All groups share one centre, and each spreads out both ways along 10 directions, with some noise.
Known rows, each followed by its group:
[ -4  -9 -14   0  -6 -11  11 -14  -3   4   5  -3  23   6   5  12  -2  13
  17   1]  q_985
[ -9  20  -3   2  -7  17  -5   5   3  -5  -4 -11 -14   3  -2   5  11  -9
  -1 -19]  q_893
[  8   2  -5  -6 -13   3 -28  21  -8  -8 -16  -1   3   6  -4   4 -13   9
   4  -8]  q_985
[-10  19  -9 -10  -4   0  -9   3   2   2   3  -4  -1   5   9   4  13  -6
 -13 -18]  q_103
[-13   0   0 -22   2  -3  -3  -1  14   7   1   0 -10  10  -3  16   8 -10
 -25  -4]  q_103
[ 10  -6   9   6 -17 -11   9  -1 -10   3  14   7   0  20  14  13  -9  11
  15 -11]  q_985
[  3  -4  -7  -8 -17  23   0   6 -17  10 -26 -29  -2   3 -15  12  -7  -9
  15   3]  q_103
[  2 -13   8   4  -1   3  -8   7   9  -9   1   5  -5   2  -7  -1  -6 -11
  -6   7]  q_985
[ -7  -1  -4 -10  14 -10  -4   8 -15   5 -18   7   0  -2   3   7   6  10
   4  -2]  q_893
[ -1  -7 -20  -4  -4 -11   4  -2   2 -10 -23 -16   8  15  -3 -12   2   9
   0  -4]  q_893
[ 14 -12   0  13 -22  -8  -6 -15   0   5  12   5  21   8  25 -24   0  -6
  -6  11]  q_893
[ -5  -2  12  -8  -1  -5  -3   8 -16  -2  -9  -6 -26  21  -2  -1   9  -6
  -8   1]  q_376
[  1   0  11  15 -16  10  -2  -8  -2   2   8   7  -8  17  12  -2   1   1
   5  -4]  q_893
[ 13  17  22   4   5  -3  17   9 -10   8   8   0 -22  -5   5  -6   2  -5
   2  -9]  q_985
[  8   6  15  -6  23   8  11  11   0  19  15   3  11   1  -2  10 -13  -7
   5   1]  q_893
[  0  -3   2  -2  20  -8  24 -10 -25   8   0  -5  -7  -3   1 -12   6   8
  15   8]  q_376
[ 10 -12 -15  -7   6 -11   0   4  -7  -8  10 -15  16  -3  -8 -14 -12 -12
  -5   9]  q_893
[ -1   3  -8  -4  -6  -7  -3  -4  -7  -3 -24 -13  -4  -1  -4 -19   7  12
  -3   4]  q_985
[  7   9  -6   5  -3  -5   7   1  -6 -12   3 -14  -2 -10  -7 -11   0   2
   9  -4]  q_985
[-12 -21   0  13 -14  -3   2 -29   2  11   4   8  20  -1  15   2  18  -9
  -1  23]  q_376
[  5  -1   0  -1  -2  -3  -3   5  -9   8  -4   8  12   5   7  12 -10  16
  14  -4]  q_985
[  6   2   7   2  -2  -4 -18   7  -7  13   2   6  22   1  19 -12   3  -9
  -9   8]  q_893
[  9  15  -9 -13  14   4   6  16 -19  -1  25  -3 -14  -5   6  -2 -11 -14
   0 -26]  q_376
[ -9   4  16   9  14  17   1  -4   2  20 -10  18   2 -13  10   4  13  -4
   2   9]  q_376
[-11  15   2 -12  11  12   3  13   9   2  -3 -11  -3  -6 -24  32  -1  -3
   5 -10]  q_893
[ 13   6  -5   2 -10   9 -14   7 -16 -11  17 -12  -1  12   1 -15 -14  -9
   1  -9]  q_985
[  3  10  -7   5   5   4  28  -5  17   3 -10 -11   1 -13  -9  -2   1   7
   9 -10]  q_893
[-10 -18 -12  -4 -30  -2 -11 -14  -8 -14  24   3 -14  -6   5  16   5 -19
  -8   2]  q_893
[ -3  -9 -10  12 -15   8  -8  -5  27 -19 -15   4  -6 -19 -14   0   1   1
  -3   5]  q_376
[  8  -9  -1   7  -8 -16   6   8  -1 -11   4   0  10   3  -3  20  -6  12
  18  -6]  q_985
[ -5   8   5  -7  15  -3   0   3  11   5   3  10  -5  -6   3   0   6  -5
 -16  -2]  q_103
[-6 -2 15  3 18  0 -1 -2  6  2 10 18 -5 -8 -1  3  4  2 -4 10]  q_103
[ -8  10  10   1  -7  -6  22 -18  -7  12 -10  -8 -12 -11  -2   5  18  12
  11   7]  q_376
[ -4  -2   5  15   0  11  20 -18  15  -1  11  12 -10 -33  -9  14   2   3
  14   7]  q_103
[ -7  -5 -13  -4  -1  12  -3  -6  20  -5  14  -1   1  20   4  -3  -3 -18
 -18 -11]  q_103
[ -7  -4   3  13  -2  15 -16   0  -4  -5 -13   4   1  -1  -3  -1   3   1
   9   8]  q_103
[-16   1   2 -12  17  -7 -11   3   5   2 -27   4   4   6 -12   7   9  21
  -3   9]  q_103
[  5 -10  -8  16 -13  25   9  -4  17   2 -14   1  -2 -11   3  -6  -1 -17
   1  -2]  q_103
[ 15   9   6  -4 -19  -4   4   4   5  -5  19 -18   8  14 -13  12 -20   6
   8  -8]  q_376
[  5   8 -13  -8  18 -15  -8  17 -22   1  -6   4   7  -8  18 -17   7  -3
  -5 -10]  q_376
[  7   4  10  15   9  31   6  -3  14   1  22   1   3  -9 -14  -1 -19 -10
  10   3]  q_376
[ 11   1  18  -3  -5 -10  14   3  -6  -7  25 -11 -19   5 -10   3  -8  -9
   0   1]  q_376
[  4   1   5   3   0   4  30 -12  21  16   7   5   0 -15   1  15  -2  -2
   3  -3]  q_893
[ -7  -4  -8   4  -2  33 -26   8  10   2   0  11   9  17   6   6  -8 -17
  -6  -9]  q_376
[ 11  17  -2  -2  14 -13   4   7 -10  -6  17  -7   6 -12   0 -17  -4   4
   2  -4]  q_103
[  2  -3  -8  -5 -14   1   6 -10 -17 -12  28 -27  -2   6 -17   8 -13  -5
  13   1]  q_103
[  3   0  11   2  11  -9   5  11   2 -10 -12  -9 -10  -3 -10 -13  11  -9
  -8   7]  q_985
[ -9   4   1 -11  -4   4 -16  11 -12   9 -33  -8   0   5  -6   9   8   5
   3   4]  q_103
[  3  22  10   3  13  16  15  -8 -20  22   3 -21  18  11  -5 -11  -7  12
  25   4]  q_376
[  3  -4   3   8   2  -5   2  -6  -2  -4   0  -2   0   7   3 -20   5   0
  -3   6]  q_985
[  4  -2  10  -8 -22  15  -9  -1  -1  10  -5  11 -26   3   5   7 -12   3
  -9  -4]  q_985
[  3 -25 -20 -13   6 -13   4   3   6 -18 -12 -14  -3   0 -18  -9  -5  -9
 -13   8]  q_893

New rows. What belongs after each?
[  1 -10  -2  -6  -2  -4 -18  16  -6  -2 -11   1  11  18  -1  12  -7   2
   2   0]  q_985
[  4  -4   9   4   5   9 -11  15   9  -4   5  15  -6   1   1   7  -9  -9
  -8  -3]  q_376
[ 12   7  25  10  10  -4  22  15   7   0   8   9 -17 -18  -5  10   0  -5
   8  -3]  q_985
[ 15  -9   1  13  -7  -9  -3  -6  -4   5   3   7  13   2  24 -34   1  -4
  -9  10]  q_893
[  1   7   2   2 -27   0  -1  -5  17  -1  -7 -11   8   4 -11  17  -6  14
   6  -4]  q_376
[ -5  13  -3  -5  21   8   9  10  -9  -5  -6  -9 -12  -2 -16   9  -4   7
  17 -14]  q_893
[ -6 -19   0  -1 -19  -2 -10  -6 -15  -7  14   3  -7  22   4  17  -5   1
   5   2]  q_893
[  3   3   1 -12  -3   1  -3  14 -11  -8   1 -12 -16  26  -8   7 -12   2
   1 -14]  q_376
[  7   2  12   6   6  12  12   0  11   5  12  -4  -1  11  -8   5 -12  -3
   5  -2]  q_893
[ -2   7   4  -3   2   4  -4   7  -1   0  -1 -14  16  17 -15  19 -10  12
  15  -4]  q_893
[  4   4  -7  15 -10 -15   6   5  -3 -14  11  -1  21  -2   8  14   5   6
  22 -14]  q_985
[  2  12  12  10  10  17  11   2 -13   6  18   7 -20   9   7   0  -4  -3
  11 -14]  q_893
[ -3  21 -19  -8  -2  18  11  -4  -2  10  -6  -7   0  -9  -1  11  -9  14
  17 -26]  q_376
[ -6 -10   3  12   2   5   6 -22 -12   6   0 -10  13   6   0 -18  11  -4
   9  23]  q_376
[  3   8  -1  -8   8   3  15   4 -15  -2   2 -10 -24   1  -9  -2  -6   3
   7 -12]  q_376
[-10  -2 -12  18  -7   2  -9 -14  15  -1  -7  21  23 -22  12   7  12  11
  10   1]  q_985
[ -5  -5   8 -17  16   6  -4   7  -8  20  -2   0   2  18   4   5  -1 -14
 -11   5]  q_985
[ -1  -7 -14   5   5   2  11 -17   3  -8  14  -8  11 -11 -10  -7  -5  -3
   6   8]  q_985
[  4  11  -9  11 -18   6 -16  -2  -8  -8   5 -11   7   8  14 -24   8 -11
  -5  -7]  q_893
[ 12   2   0  10   4  -2   5  -5 -14   6  18   6   7 -17  15 -23  -3  -6
   3   4]  q_893
[ -2  -8  15  10  13  15   1   1  11   5  -7  17  -8 -15  -3  -1   1 -10
  -3  14]  q_103
[  3  -5   8  15  -8 -14  -3  -2 -15   4  -5  17  12  -3  19   4   6  21
  20   5]  q_103
[-10   0   4   4 -15   6 -26   6   3 -12 -24   5 -16  12   2  -3  14  -1
 -11  -1]  q_893
[-12  10  -8  11  -2  14  -7  -5  10   5  -3  13  11   4  17   7  13   2
   3 -15]  q_103
[ -7  -5  10  -4 -17 -12  19  -8   1   7   6  -2 -19  16   9  19  18 -12
  -8  -6]  q_985
[  1  -2  -7   0  -4   6   6  -6 -15  -1  12 -17   8   6 -10   8 -13   5
  21  -1]  q_103
[  0  -6  12   8 -21   7 -11  -7  14   5   8  14  -5  -4  14   2   7 -18
 -17   7]  q_893
[  1  -7  -9  -4   7 -11   3   3 -13 -11   9   6 -18 -18  10 -13  11 -19
 -12  -1]  q_376
[ 4  2  8 14  8 -3  4  0 -8  4 21  7 15 12 18 -5  3 -7  5 -3]  q_985
[ -6  -3  11  -2 -11   3 -23   4  -6   7   7  14   0   0  14  12   6 -11
 -10   6]  q_893
[  9  12 -16   5   8  -2  22  -7 -10  -3   7 -16   8 -10  -3 -15  -4   7
  18 -10]  q_893
[ -2  14  30   9 -17  -3  -1  -6   3   0 -11 -20 -10  -1 -14  -7  17   1
  -4  17]  q_376
[  2   3   0   5   1   7   9  -1  12  -9  -3 -14   0   3 -19   3  -9   6
   8  -1]  q_893
[ -3 -17   0   2  -7  -2  -3  -5  -5  -2   4  15 -21   3  14  -4   6 -11
 -11   3]  q_893
[ 11  10   1   7  14   3   3   8  -5   7  -6  -3   6   4  11 -28   0  -4
  -3  -3]  q_893
[  6   5   6   3  -8  -2  -2  10  15 -16  -1   1 -20 -19 -12   3  -1  -4
  -7  -4]  q_376
[  6  -1   6   1   9   6  -6  11  -4  -6  10 -10   6  16 -13  -3 -15  -3
   4   3]  q_893
[  6 -23   2  -4   6   8 -16   7   2  -2  -3   8   7  13  -8  -3 -23   0
  -3  15]  q_985
[  0   9 -18   1 -10   0  16 -13 -14   2  11  -7  -1  -2  15  -1   8  -1
  12 -18]  q_893
[ 10 -14  19  18  -5   7  -8  -4  -3 -13  22   6  -3   6  -8  -8 -17   1
   9  17]  q_893
[  3   5  -3   8   7   1   5  -4   3   4 -10   0  17 -17  -2  -8   0  12
  12   7]  q_376
[  1  -1 -19  -8 -13  16 -25   0  -9  -2  -2  -5  12   3  -3   0 -21   7
   5  -3]  q_985
[  9 -16  -2   2  -9 -11  -5  -4   1  -3  -2  -5  21  13   1  -9  -8   4
   0  15]  q_893
[ 12   2  -2   0 -13 -13   6  -6 -10  -6  24 -22  16   8  -3  -7  -8  -4
   5   2]  q_376
[  6 -19   8   6   0 -13   1  -4  -1   2 -10   7  17  13  -3   4 -12  26
  16  16]  q_893
[  7   4   1   4   6  -4  13  -3   4 -13 -11 -13 -16 -23 -20 -22  -1   5
   1   9]  q_985
[  2  12  -8   8 -25  10   7 -12  13  -3  13 -21  12   5  -2  -2   1 -10
   1 -11]  q_893
[  2 -13 -22 -23   1 -12   4  -1 -12   1  25 -14  18 -11  -4  12  -8 -23
  -7   3]  q_893
[ -3  17 -20 -10   3  -5   1  10  -8  -7 -14   1 -21 -24   4  -3  10   2
  -2 -23]  q_376
[  4  -9  -1   1  15   2  20   1   8  -7  -7  -6 -11   3 -17  -5 -10   6
   5   1]  q_893
[  4   9  -2   1   6  14   4   9  10  -7  -4 -19  -6  15 -10 -17  -4 -15
  -9 -12]  q_893
[ -1  -8  -6  19  17 -12   5   2   8 -14   1   4  28 -10  -2  -4   9   2
  12   9]  q_985
[ -1   2  -4  17  -3   5   0  -9   7 -18   8   2  -5 -23  -8 -10   4   1
   6   4]  q_103
[  5 -20   3   6  -8  -1   7 -11 -15   1  20  11 -11  20  16  -3  -6  -6
   2   0]  q_893
[ 2 -1  1 -6  0 -1  2  1 -9 14 14  3 12 16 12 15 -8 -1  5 -7]  q_376
[  1   6 -13  -7 -14  -6   4  -9   4  13   9  -4  20 -22  13   8  10 -16
  -9  -1]  q_893
[  6   2   4  -2   7   7   3  10  -1  -6   9   2 -16  -2  -5   3 -11  -8
   0  -9]  q_376
[  7 -26  -4   4 -18  15   7  -4  -5  10 -10  -7   7  18   0   8 -14  -8
  11   6]  q_103
[  4   9 -12   7 -10   7  -9   6  12   1  -6   6   4   3  25 -18  10 -18
 -16 -19]  q_103
[ 15  -9   5   4   4   4  -8  22  -5 -14  18  -4   3  10  -9   5 -21 -13
   5  -3]  q_985
[  2  20 -13   5  -1  10  14  -4  -7  -5   6 -19   1   2  -3  -7  -1   3
  16 -20]  q_893
[  0  -6  -6  -4  13   5   8   0 -24  -6  22   3 -23  -1   3   0  -6 -11
   6  -7]  q_893
[  8  17 -12  -2  -3  10 -22  14  -8  -4   8 -14  20  11   4 -11 -10  -9
  -1 -13]  q_376
[ -9 -11   0   6 -14   1   9 -17 -13  -8  15  10 -20  -5  -3  24  -3  16
  23  -2]  q_893
[ -2 -19   2   4 -13 -10  18 -20   0  -4  19  -3 -10  -2   0   8   5  -7
   1  11]  q_376
[  9   2   6   9  -8  -7  -8   9  -7  -3 -10   5   2   6   8  -6  -3  16
   8  -3]  q_985
